The rows are grouped in 4 different ways at once. Each group adds its own fixed numbers to the row, and there is some noise. The rows also spread widely along 15 directions, which tell nothing about the answers.
In the rows, 128 means zero.
Some rows, each with its group in each grouping after it:
[ 76 102 130 110 115 145  94 129 123  96  82 136 146 128 151 157 129 120
 145  93 145 108 135 164 129  95 127 130 135  98 118 141 158 155 119 161
 139 133 171 167 136 127 131 101 116] : Bope Z_759 (3) Z_320
[157 134 118 128 143  89 134 125 139 129 139 135 160 131 156 101 124 161
 104 146  87 124 126  96 134 101  85 135 134 122 186 129 109 120 123 160
 133 118 143 140 133 131  95 112 173] : Bope Z_932 (4) Z_69
[101 105 128 101 129  85 146 134 114 104 101 118 129 104 145 140 129 132
 132 114 158 121 134 128 122 147  96 114 138 125 155 181 146 148 154 166
 172 148 166 114 101  90  78 100 113] : pilot Z_759 (0) Z_688
[ 78 124 136 100 129 157 101 119 109 146 122 128 144 129 149 154 120 124
 153 103 135 127 141 190 104 120 121 145 147 136  66 101 151 129 154 147
 174 159 138 161 127 127 167  99 116] : faz Z_372 (2) Z_647
[155 155 127 100 126 126  88 166 106 164  89 115  91  70 147 125 127 149
 130 120 145 119 172 170 123 139 108 160 146 157  91  95 101  69 139 134
 145 102 151 128 147 114 146 140  96] : kegu Z_932 (1) Z_320
[123 117 116 159 136 118 185 111 105 146 181 131 192 107 115 117  70 105
 122 130 129 144  94 127  71 150  23 110 157 177 111 150 154 138 219 111
 213 153 120  66 101 131 134 126  92] : faz Z_372 (5) Z_69
[131 126 128 112 144 154 129 109 131 129 107 121 101 108 126 111 129 135
 140 133 145 117 119 146 133 115 108 138 140 158 107 124 128 149 131 121
 130 133 127 140 113 141 144 124 124] : Bunam Z_759 (2) Z_688
[ 74  82 185 141 147 151 142 114 143 121 144 146 131 142 106  96 102 116
  83  81 124 134  96  89 153 128 198  67 137  96 134 114 171 202 149 108
 157 140  92 118  97 126 140 141 167] : Bunam Z_759 (1) Z_689
[141 130 127 128 108 138 137 147 122 130 131 123 122 131 125 162 127 114
 155 135 148 126 151 143 121 151 138 136 128 133 102 120 138 106 136 106
 132 138 146 105 153 115 156 110  85] : zedag Z_372 (3) Z_647
[ 88 105 150 136 163 127 129 141 114 122  93 162 122 126 130 131 126 135
  90  67 142 107  94 144 121 138 186  76 150  93 147 128 135 147 105 132
 140  98 115 163 124 137 142 132 145] : pilot Z_932 (5) Z_689
[ 81 129 150  86 152 103 144  85 121 112  95 127 150 180 153 158 144 147
 161 102 140 110 102 165  91  98 137 124 157 109 128 152 153 159 128 173
 151 151 142 192 121 117  95  63 165] : zedag Z_372 (0) Z_689
[188 160 128 131 115 146 147  93 110 152 156 121 149 173 111 157 121 119
 170 154 148 122 114 135  94 138 123 133 152 182 100 127 134 111 147  90
 101 137 109 105 167 132 145  91 105] : kegu Z_759 (4) Z_320
[162 114 149 153 141 124 149 151 121 130  86 160  97 107  74 104 110 112
 129  99 155 111  93  98 127 173 144 100 133 126 135 126 125 123 123  76
 111  79  99  99 134 130 135 170 134] : Bunam Z_759 (1) Z_688
[189 154 158 115 115 159 148 100 147  85 107  74  96 134 124 145 159 125
 156 152 152 120 153 125 116 133 133 111 127 176 127  94 128 120 126  88
  68 119 135 111 119 121 138 105  71] : faz Z_759 (1) Z_69
[177 136 135 132 143 147 112 112 131  89 137 125 166 128 163 128 123 119
 109 139  88 128 143 105 106 100  68 119 119 162 186 124 115 119 128 137
 105  94 127 152 119 149 113 120 127] : pilot Z_372 (5) Z_69
[100 119 112 181 153 102 178 150 128 130 121 151 145 119  96 119 108 118
  82 121 145 111  79 122 140 145 142  92 146  94 154 143 128 153 125 116
 151 113 108 109 142 141 129 151 144] : zedag Z_759 (2) Z_320
[ 77 110 142  97 124 129 120 118 160 112  99  73 112 142 148 137 142 158
 162 103 123 102 141 172 164  86 135 120 152 117 125 118 174 189  97 151
 144 158 143 163  82 111  77 128 128] : Bope Z_759 (5) Z_69
[120  98 131 117 120 114 107 159 135  87  77 160 117  82 136 106 120 122
 124 109 134 119 133 118 153 111 105 141 117  90 154 130 120 138 116 150
 133 104 184 133 135 129 127 126 141] : Bope Z_759 (1) Z_688
[124  93 118 187 136 144 145 122 127  51 135 167 170 145 116 146 121  98
  63 146 133 115 108  86 163 112 168  83 107  86 221 144 131 169  74 130
  98 104 149 138 160 145 135 118 134] : Bope Z_932 (1) Z_688
[158 135 126 142 123 126 149 130 129  87  87 112 133 122  92 111 116  97
 131 135 138 119 108 121 126 145 103 124 116 117 131 107 118 115 126  99
 114  92 105 110 128 146 134 178 109] : Bope Z_932 (2) Z_69
[107 128 128 112 119 116 132 144 126 147 124 126 119 110 123 115 100 115
 152 105 123 139 131 146 117 144  92 139 133 133  78 134 149 116 162 128
 166 137 125  90  99 129 119 160 105] : pilot Z_372 (5) Z_320
[ 86 102 120 131 132  92 124 149 131  76  90 144 114 102 139 117 118 127
 115 106 128 123 125 118 131 125 113 117 111  90 133 171 148 131 120 172
 150 116 171 123  91 124 104 142 130] : kegu Z_372 (1) Z_69
[134 122 152 101 115 130 122 131 123 126 107  98  94 136 109 120 121 117
 130 110 142 130 128 115 121 165 160 118 115 132  97 131 156 127 150 127
 143 135  98 102  98 108 127 153 112] : Bunam Z_759 (4) Z_647
[166 142 164  90 123 123  51 118 118 106 107 122 111 156 175 133 145 143
 149 117  79 136 187 110 122 106 144 139 109 146 114 137 140  80  96 156
  88 101 123 160  99 121  85 139 147] : kegu Z_932 (1) Z_689
[123 161 124  92 131 135 155  92 151 128  89 121  33 128 101  88 160 146
 175 139 149 128  89 159 135 120 164 145 121 126  41 120 124 132 100 127
  93 137 119 132 100 160 159 145 143] : faz Z_932 (0) Z_689
[143 142 131 136 144  88 153 161 154  55  60 116  88  49 141  68 121 109
  64 136 117 140 141  90 113 145  84 109  92 101 178 147 100  99 140 154
 136  66 158  96  69 140 109 189 103] : zedag Z_932 (0) Z_320
[157 133 111 105  95  97  94 118  98 116 100 148 143 166 108 156 135 114
 206 124 135 112 114 130 110 124  98 175 120 132  82 162 138  99 112 142
 101 123 131 135 170 127 104 115 144] : kegu Z_759 (1) Z_69
[159 162 124 141 129  90 137 139 127 138  78 143 145 171  98 136 124 105
 182 118 106  99  97 137 117 143 117 139 128  97 116  93 118  89 105 108
 101  73  84 147 168 147 106 175 168] : kegu Z_759 (2) Z_647
[150 127 120 115 114 148 127 109 106 136 134  99 139 141  84 126  99  91
 115 144 150 118 101 143 132 132 120 148 127 142 129 104 134 151 157 137
 164 138  70 125 154 127 139 152 121] : kegu Z_372 (5) Z_647
[173 147  97 168 112 107 105 183  93 160 124 130 159 144 124 181 145 138
 139 126 132  90 143 163 149 147 139 141 152 127 146 112 109  80  74 104
 114  93 111 133 210  99 109 145 120] : Bope Z_759 (5) Z_69
[125 111 124 133 115 136 159 112 138  95 122 107 114 133  87 117 107 104
 137 132 154 118  95 127 139 133 130 114 124 125 124 139 155 173 130 117
 138 141 115  99 107 129 126 152 105] : kegu Z_372 (5) Z_69
[132 146 100 178 123 112 106 143  80 111 143 145 202 166 134 188 114  89
 120 129 106 123 138 141  97 140 102 128 120 126 122 148 144  72 114 145
 147  95 108 137 159 121 109 149 112] : kegu Z_372 (1) Z_69
[ 97 130 115 124 155 139 118 109 124 138 150 139 131 127 122  97 121 117
  78 139 109 139 104 135 145 102 135 147 125 121 111 111 119 147 126 159
 163 141  93 159 123 157 158 143 164] : zedag Z_932 (2) Z_688
[184 103 122 128 136 149  84 169 103 146  85 155 100  57 112  96 104 145
 126 104 152  98 121 123 133 132  83 151 140 160 152 135 100 121 118 106
 122  84 132 133 150 136 147 158 131] : Bunam Z_372 (5) Z_69
[113 122  84 131 142 123 116 134 102 133 135 158  86  95 138 118 134 149
  98 130 143 131  99 144 119 130 129 131 121 144  92 188 118 126 110 171
 138 130 134 126 127 154 153 125 131] : pilot Z_759 (5) Z_647
[ 78 135 121 139 130 101 137 144 136  85 135 124 155 131 173 139 146 123
  74 132 111 143 145 142 133 124 150 114 113  86 131 117 126 116 130 170
 158 135 158 129 129 115 143 102 120] : Bope Z_759 (2) Z_69
[164 120 103 122 116  95 142 136 119 152 121 121  58 115  84 112 146 171
 181 142 176 112  99 112 152 158 136 142 135 164  88 208 139 140  96 106
  97 149 120  80 120 115  94 143 137] : zedag Z_759 (0) Z_69
[ 85 103 141 123 110 135 116 126 143  94 121 159 145 135 135 120  98  94
 151  99 108 133 125 122 131 111 135 123 115  96 106 134 165 154 130 130
 135 135 159 117 112 145 138 135 124] : kegu Z_932 (5) Z_320
[106 146 169  80 110 143 128 105 170  79  98  69 122 134 143 116 143  97
 153 126 104 137 164 146 132 108 113 138 108 109 117  57 148 139 153 145
 144 140 139 140  85 115 124 136 108] : faz Z_372 (0) Z_69

New rows, each followed by its group in each grouping:
[137 154 129 145 132 106 167 124 113 116 130 149 169 139 129 147 119  84
 142 136 120 142 125 133  77 159  90 123 122 125 118 115 125  81 162 121
 150 111 134 105 138 126 136 121 110] : faz Z_372 (0) Z_688
[146 118 105 183 141 144 149 103 120  90 166 164 162 130 104  92  92  90
  76 163 106 144  82  80 125 117  97 116 107 133 139 165 127 145 130 115
 129 114  94 103 120 182 147 165 140] : zedag Z_932 (2) Z_689
[144 117 146 140 125 189 101 133 121  85 153 122 116 108 156 157 143 111
  87 147 150 141 175 124 144 131 183 113 113 154 155 129 131 141 102 113
 108 134 160 128 133 112 169  94  79] : zedag Z_372 (0) Z_688
[113 119 149 120 111 136 102 140 119 111 136 108 156 160 170 188 148 143
 127 127 141 118 186 144 158 122 187 112 139 121 170 131 151 142 102 138
 118 153 165 142 151  78 102  79 110] : Bope Z_372 (0) Z_320
[ 54 159 158 105 140  78 124 170 165 124  69 159 108 120 187 122 142 139
 148  73  84 134 164 168 117 116 156 126 132  50  82  68 122  74 117 161
 145  94 198 154 117 125 138 120 144] : kegu Z_932 (1) Z_320
[112 126 128 138  93 102 210 121 152  51 102 152 155 174  92 157 125  59
 177 147 156 125  90 120 116 150 145 130 101  59 126 115 135 135 136 102
 110 139 179  87 177 139 165  86 104] : zedag Z_372 (2) Z_647
[ 77 141 113 160 133  76 179 146 142 110 103 147 149 154 130 148 125 119
 133 122 120 120 112 149 131 130 140 112 133  61 127 125 140 110 110 145
 141 116 156 117 139 131 103 137 133] : Bope Z_372 (1) Z_320
[ 56 109 121 130 152 111 129 121 125 131 125 195 126 139 134 111 119 121
 122  86 110 133  75 140 109 117 149 120 128  91  83 156 147 148 120 161
 160 133 136 150 116 151 152 121 174] : Bunam Z_759 (5) Z_688
[185 168 144  97 118 166 136  81 108 121 110 107 116 169 107 152 145 100
 176 133 153 124 104 163  82 134 135 141 135 174  71 101 119 105 140  96
  88 118  88 136 159 149 165 106  98] : pilot Z_759 (5) Z_689
[ 94 136 148 118 138 152 130 121 147 107 104  73 142 109 142 127 118 117
  94 124 130 110 155 162 153 100 122 111 144 117 173  74 139 170 143 146
 172 125 132 158 108 114 114 143 105] : kegu Z_932 (0) Z_320
[ 96 138 105 150 131 116 166 108 121 104 137 166 132 138  98 113 115  90
 106 132 135 150  69 117 104 138 129 118 109 107  74 157 131 123 148 146
 133 125 117  94 132 168 162 137 131] : pilot Z_759 (1) Z_320
[118 150 135 150 128 101 177 140 141  82  97 101 137 142 160 167 141 133
 130 138 129 118 158 157 124 131 135  93 142 103 146 108 135 103 113 122
 133 111 173 116 121 110 102 117  78] : Bope Z_932 (1) Z_689
[ 91 160 138  95 127 137 112 108 142 124 131  63 118 177 163 171 158 142
 142 137 102 126 178 174 144 101 155 128 130 128  97  87 156 120 105 166
 138 151 116 171 102 114  96 127 109] : pilot Z_932 (1) Z_647
[155 107 143 105 127 129  74 136 109 170 161 143 103 128 155 125 121 167
 138 117 118 136 155 111 137 131 160 133 137 170 118 159 141 128 116 139
 120 144 122 124 122 112 117 114 154] : kegu Z_372 (5) Z_647
[134 150 111 131 116 127 126 144 114 126 121  91 122 122 115 151 134 103
 116 143 137 122 151 155 148 144 113 140 126 134 116 106 129 105 130 138
 155 122 105 116 134 111 111 161  88] : pilot Z_759 (1) Z_688
[138 131 119 166 138 124 140 144  91 110  90 116 152 132 102 168 134 119
 101 112 170  98 104 153 115 149 140  99 146 124 150 129 127 122 109 119
 133  92 104 144 163 115 127 138 103] : Bope Z_759 (1) Z_69
[169 124 125 121 113 125  84 124  81 139 143 145 141 150 112 132 101  98
 139 121 117 140 121 111  93 157 123 144 107 158  96 159 142  94 143 135
 132 116  79 110 137 132 128 156 133] : kegu Z_372 (5) Z_647
[166 117 102 141 126 107 131 118 120 138 131 190 104 141 107 110 132 157
 164 144 142 112  82  99 153 124 148 141 131 134 112 187 116 138  85 116
  69 128 131 114 169 154 129 111 184] : kegu Z_759 (2) Z_689
[116 111 128 137 113 163  99 137 121 157 177 171 138 151 112 135 123 108
 123 118 120 132 121 119 170 130 188 138 122 109 109 103 135 143 104 113
 121 148 114 127 176 133 170 117 152] : pilot Z_759 (4) Z_688
[152 121 126 106  91  95 134 129 105 103 135 119 147 156 142 172 138 129
 133 156 160 117 156 123 142 133 145 144 131 124 160 150 130 120 137 154
 135 160 170 106 178  75 101  65 111] : kegu Z_372 (1) Z_689
[ 92  94 164 155 116 168 138 108 135  56 113 130 152 157 103 154 103  70
 139 100 140 129 126 105 121 130 163  80 117 106 125 144 189 170 122  89
 111 125 136 113 101 143 136 138  84] : zedag Z_932 (1) Z_320
[182 161 112 155 135 125 136 136 141 126 108 113 134 137 128 140 127 132
 157 161  99 107 150 142 146 107  77 143 135 139 159  97 115  94  86 111
  96  84 121 137 136 141  80 170 123] : Bope Z_372 (1) Z_688
[184 140 150 107 121 133 146  92 123 148 151 135 194 175 128 156 116 122
 187 146 128 116 132 115 110 117  79 147 158 162 160 100 118 128 165  92
 101 140 132 125 186 129 120  62 143] : pilot Z_372 (2) Z_320
[143 126  96 152 130 116 152 125 119 120 124 116 161 122 106 142 113 129
 136 152 141  95 111 135 137 108  59 141 149 139 160 140 129 144 119 126
 147 126 136 133 152 132 101 132 117] : zedag Z_932 (1) Z_69
[135 137 121 169 129 124 186 134 128 149 167 143 155 145 125 165 102 114
 185 131 120 131 132 148 104 158  89 106 155 159 100 131 155 110 138  70
 143 131 139  73 120 132 116 128  78] : pilot Z_372 (5) Z_688
[149 125 134 178 148 146 117 149 114 113 129 124 120 137 128 156 132 127
  89 128 122 117 158 109 144 153 173  77 123 144 161 139 144 107  76 103
 105  89  99 124 109 118 106 174 103] : Bunam Z_932 (1) Z_688
[125 146 123 142 146 170 177  73 130 139 167 119 180 163 108 128  94  96
 135 160 123 130  85 150 100 112  78 133 142 155  99  86 136 152 181 106
 167 150  92 130 140 162 169 120 124] : Bunam Z_372 (2) Z_647
[113 112  89 166 152 135 147 110 118 116 165 175 120 136 143 147 134 158
 107 158 140 124 107 119 135 110 140 111 133 149 135 202 137 146  85 148
 111 147 165 130 129 143 131  89 136] : Bunam Z_372 (1) Z_688
[144 158 122 115 139 165 149  94 122 159 141  96  97 124 129 142 126 151
 174 154 160 121 125 180 106 124 109 137 158 195  72 125 137 138 142 110
 136 151 127 129 116 135 146 108  95] : kegu Z_372 (0) Z_647
[135 134  82 178 135 128 160 121 112 105 159 164 125 115 124 139 118 119
 107 168 143 133 109 122 119 135 117 118 124 149 112 171 124 111 110 127
 122 122 160  95 139 151 159 119  94] : kegu Z_932 (1) Z_688
[123 124 140 113 121 142 134 116 147  86  91 119 105 132 117 124 130 109
 141 120 140 115 120 137 132 114 152 125 123 113 127 121 141 152 104 120
 103 123 143 136 124 143 139 130 110] : zedag Z_932 (5) Z_320
[140 161 129 144 127 134 162  97 133 136 163 131 193 170 135 154 126  87
 137 152  97 133 126 140 100 119  89 129 141 133 125  74 131 109 160 120
 145 130 115 132 161 133 147 102 124] : faz Z_759 (3) Z_688
[ 83 173 113 135 186 127 155 118 153 158 112  95  91 128 138 107 153 167
  75 130 120 109 100 193 144 100 164 117 152 112 111  67 106 134  99 166
 152 116  82 191 109 146 146 153 162] : kegu Z_372 (2) Z_69
[159 139  87 203 134 131 130 145  83 150 164 195 180 183 119 188 134 131
 124 148 129  99 106 130 140 143 173 117 140 126 138 151 114  91  58  89
  87 105 110 137 222 139 149 119 148] : Bunam Z_932 (2) Z_689
[137 160 152 115 135 101 163 121 133 131 107 137 144 167 110 126 120  92
 150 106 106 131  98 132  86 157 130 119 124  99 112  68 115  95 151 114
 132  94  90 127 148 147 144 144 142] : pilot Z_932 (5) Z_647
[120  87 102 139 118 105 111 124 108 117 159 148 188 135 132 132 102 126
 100 146 123 111 116  92 163 107  98 133 126 119 193 176 140 180 134 173
 160 155 133 130 160 118  91 108 171] : kegu Z_759 (2) Z_647
[189  96 155  97 102  94 120 132 105 101 136  99 161 131 105 118 117 106
  97 141 149 129 146  53 142 163 117 134 115 138 202 139 124 136 175 126
 143 145 108  84 151  81  99 111 130] : zedag Z_932 (2) Z_69
[104 152 128  93 152 150  93 115 155 159 133 110  78 128 147  96 159 156
 110 136  99 129 138 159 181  86 163 155 129 125  95  76 109 143  92 165
 122 139  91 181 112 151 141 144 178] : pilot Z_759 (2) Z_688
[154 128 137 125 117 152 109 127 125  91  99 140 123 130 138 138 134 116
 153 112 135 120 128 122 100 131 125 129 116 142 110 135 136 107 117 111
  96 104 154 133 135 134 158 108 103] : Bunam Z_759 (4) Z_69
[143 133 129 123  77 116 166 160 112  89 102 100 134 115 103 153 121  61
 119 139 175 128 133 141 116 188 136 135 108 110 122  95 124 104 179 108
 170 133 144  61 176  89 168 122  49] : Bunam Z_759 (5) Z_647
[134 141 123 122 169  93 127 128 106 173 165 154 117  87 159  87 124 170
  69 137 120 156 121 107  99 135 111 128 143 165 119 169 101 106 162 163
 164 133 128 113 112 131 139 109 160] : zedag Z_932 (0) Z_320
[124 129 151 118 107 110 142 177 137 124 113 138 128 100 152 153 130 124
 138 117 142 127 173 144 130 147 141 137 139  98 131  71 110  97 143 105
 150 127 204 105 178 100 169  78  93] : zedag Z_932 (1) Z_647
[119 113 137  61 110 132  87 117 119 189 159 106 133 137 126 113 113 145
 156 131 123 132 148 141 167 112 106 184 141 144 100  98 136 154 168 158
 178 187  99 136 138 110 114 118 169] : pilot Z_372 (2) Z_647
[124 121 115 158 137 107 111 129 101 112 139 177 168 157 145 138 114 118
 129 119  98 140 110 107 100 138 122 115 113 122 108 180 144 105 115 142
 118 108 116 127 129 153 121 136 159] : Bope Z_759 (2) Z_647
[132 115 144 131 127 108 147 143 139 138 116 149 148 117 114 114 108 112
 162 113 125 117 120 123 139 132  94 138 147 115 136 105 129 141 142  97
 147 126 141 115 140 128 123 125 143] : zedag Z_759 (2) Z_688
[154 135 117 129 136 148 129 118  97 129 139  81 167 108 142 151 120 116
  81 161 151 115 152 153 119 131  72 134 152 183 163 116 119 129 173 137
 183 139 112 130 136 100 125 113  82] : Bunam Z_759 (2) Z_688
[156 146 108 135 148  99 168  94 128  84 138 117 130 119 142 105 129 131
  60 181 132 139 112  91 112 126 108 106 114 148 175 168 104 125 150 167
 120 124 130 105 113 142 121 111 123] : kegu Z_932 (2) Z_320
[185 186 150 127 153 148 139  93 140 140 133  87 132 160 132 120 123 117
 131 157  90 134 138 137 102 123 109 125 130 170 121  62 113  94 146 109
 110  94  60 145 113 155 129 162 131] : kegu Z_372 (2) Z_647
[107 142 105 134 142 154  91 160 133 136  91 117  59  85 133  96 140 147
  89 129 119 114 141 167 180 116 160 147 116 113  84 105 114 113  76 145
 135 106 101 155 105 148 149 208 131] : Bunam Z_932 (2) Z_689
[188  99 120 131 114 174 102 146 109 151  87  99 125  93  84 145  95 135
 173 119 172  70 138 150 165 122  68 138 165 177 177 135 139 169 106  81
 114 110 108 130 146 126  82 174  92] : pilot Z_372 (5) Z_320
[100 140 147 146 157 163  97 134 126 143 128 168 112 115 144 119 119 126
 127  91 102 144 135 146 102 116 152 120 134 136  58 112 134 100 108 110
 117  97 128 149 110 169 180 145 132] : zedag Z_932 (1) Z_320
[162  97 106 164 132 131 148  95  91 122 151 166 173 155  90 147  92 111
 152 137 152 105  77 106 109 135  97 105 149 166 161 192 155 164 122 101
 120 127 114 112 145 144 107 119 126] : kegu Z_932 (5) Z_688
[115 137 162  99 115 116 149 127 134  96 132  95 113 135 142 121 140 110
 109 131 139 165 150 127 114 164 170 119 109 118  87  98 135 102 174 132
 148 152 132  81 102 102 163 107  93] : Bope Z_372 (2) Z_69
[134 118 116 206 123 130 139 175 130  97  89 172 176 137 111 179 119 103
 165  93 118  76 121 139 134 141 124  89 141  89 172 110 139 114  51  67
  88  61 151 143 172 141 120 166 107] : faz Z_932 (5) Z_69
[149 153 135 146 154 118 142 160 137 159 109  99 124  98 140 126 127 144
 107 129 121 109 148 154 133 136 106 117 159 139 155  78 106 110 132 109
 151  98 113 137 134 124 120 149 119] : zedag Z_759 (2) Z_647
[161 166 158 115 135 116 176 138 164 124  96  97 101 111 138 113 140 136
 143 127 125 121 139 143 112 142 115 118 144 133 132  52 102  98 148  88
 127 104 149 107 129 120 151 120  94] : Bunam Z_932 (5) Z_69
[165 123 151  68 111  84 131 115 125 111 122 120 108 126 149 113 127 132
 159 134 135 151 146  98  90 141 105 149 120 155 120 174 132 109 174 150
 125 153 164  81 107 106 107  78 116] : zedag Z_372 (5) Z_320
[172 144 147 101  91 113 133 117 138 109 127  73 160 155 124 132 121  98
 143 161 107 135 160 113 140 122  92 152 115 128 149  76 128 119 164 131
 141 130 114 103 146 106  92 135 119] : Bope Z_759 (1) Z_647
[110 159  97 177 161 150 140 122 137 111 124 149 119 118 163 128 132 147
 119 141 104 128 115 172 116  97 113 113 135 137  82 141 123 109  87 126
 113  99 141 147 106 180 152 147 117] : Bope Z_759 (2) Z_689
[101 147 111 135 154 129  79 151 128 180 149 167 123 111 149  79 121 145
  96 104  55 140 119 146 137 100 113 161 125 118  75  90 110  96 108 158
 164 105  93 162 121 161 156 186 186] : Bunam Z_932 (5) Z_69
[129 134 123 129 138 115 147 114 119 136  95 152  95 128 103 132 132 146
 193 103 162 109  82 150 100 138 118 126 152 148  62 161 142 124 114 107
 107 118 140 125 127 144 138 116 126] : kegu Z_759 (1) Z_69
[140 122 173 102 102 137 116 132 123 134 107 106 175 155 133 183 108 111
 219  97 134 111 182 151 115 133  89 131 159 145 125  97 165 117 156  86
 129 131 155 121 141  99  88 104  88] : pilot Z_372 (1) Z_320
[192 104 136  67  98  83 123 114 111 171 157 125 149  95 118  58  70 140
 152 149 116 150 131  54 114 139   4 182 137 184 134 169 131 123 235 141
 187 169 134  48 109 107  80 122 151] : Bunam Z_932 (4) Z_320
[124 129 129 143 141 107 138 134 111  73  81 131 163 146 179 208 135 137
 149 116 146  94 159 157  84 124 113  90 147 125 183 157 145 108 105 150
 120  97 198 165 143 108  93  71  88] : kegu Z_372 (1) Z_647
[110 134 146 104 145  86 104 155 145 134  91 149  79 135 176 131 153 174
 147  91 110 117 153 144 132 122 186 114 136 105 127 143 132 106  79 163
  97 110 162 153 111 116  99 114 158] : kegu Z_372 (5) Z_320
[ 89 118 141 113 124 124 100 132 123  80  98 207 126 126 154 117 123 103
 135  93 119 157 116 120  94 118 154 142  94  78  77 146 127  97 127 159
 107 108 189 132 141 157 186  93 148] : Bope Z_372 (1) Z_320
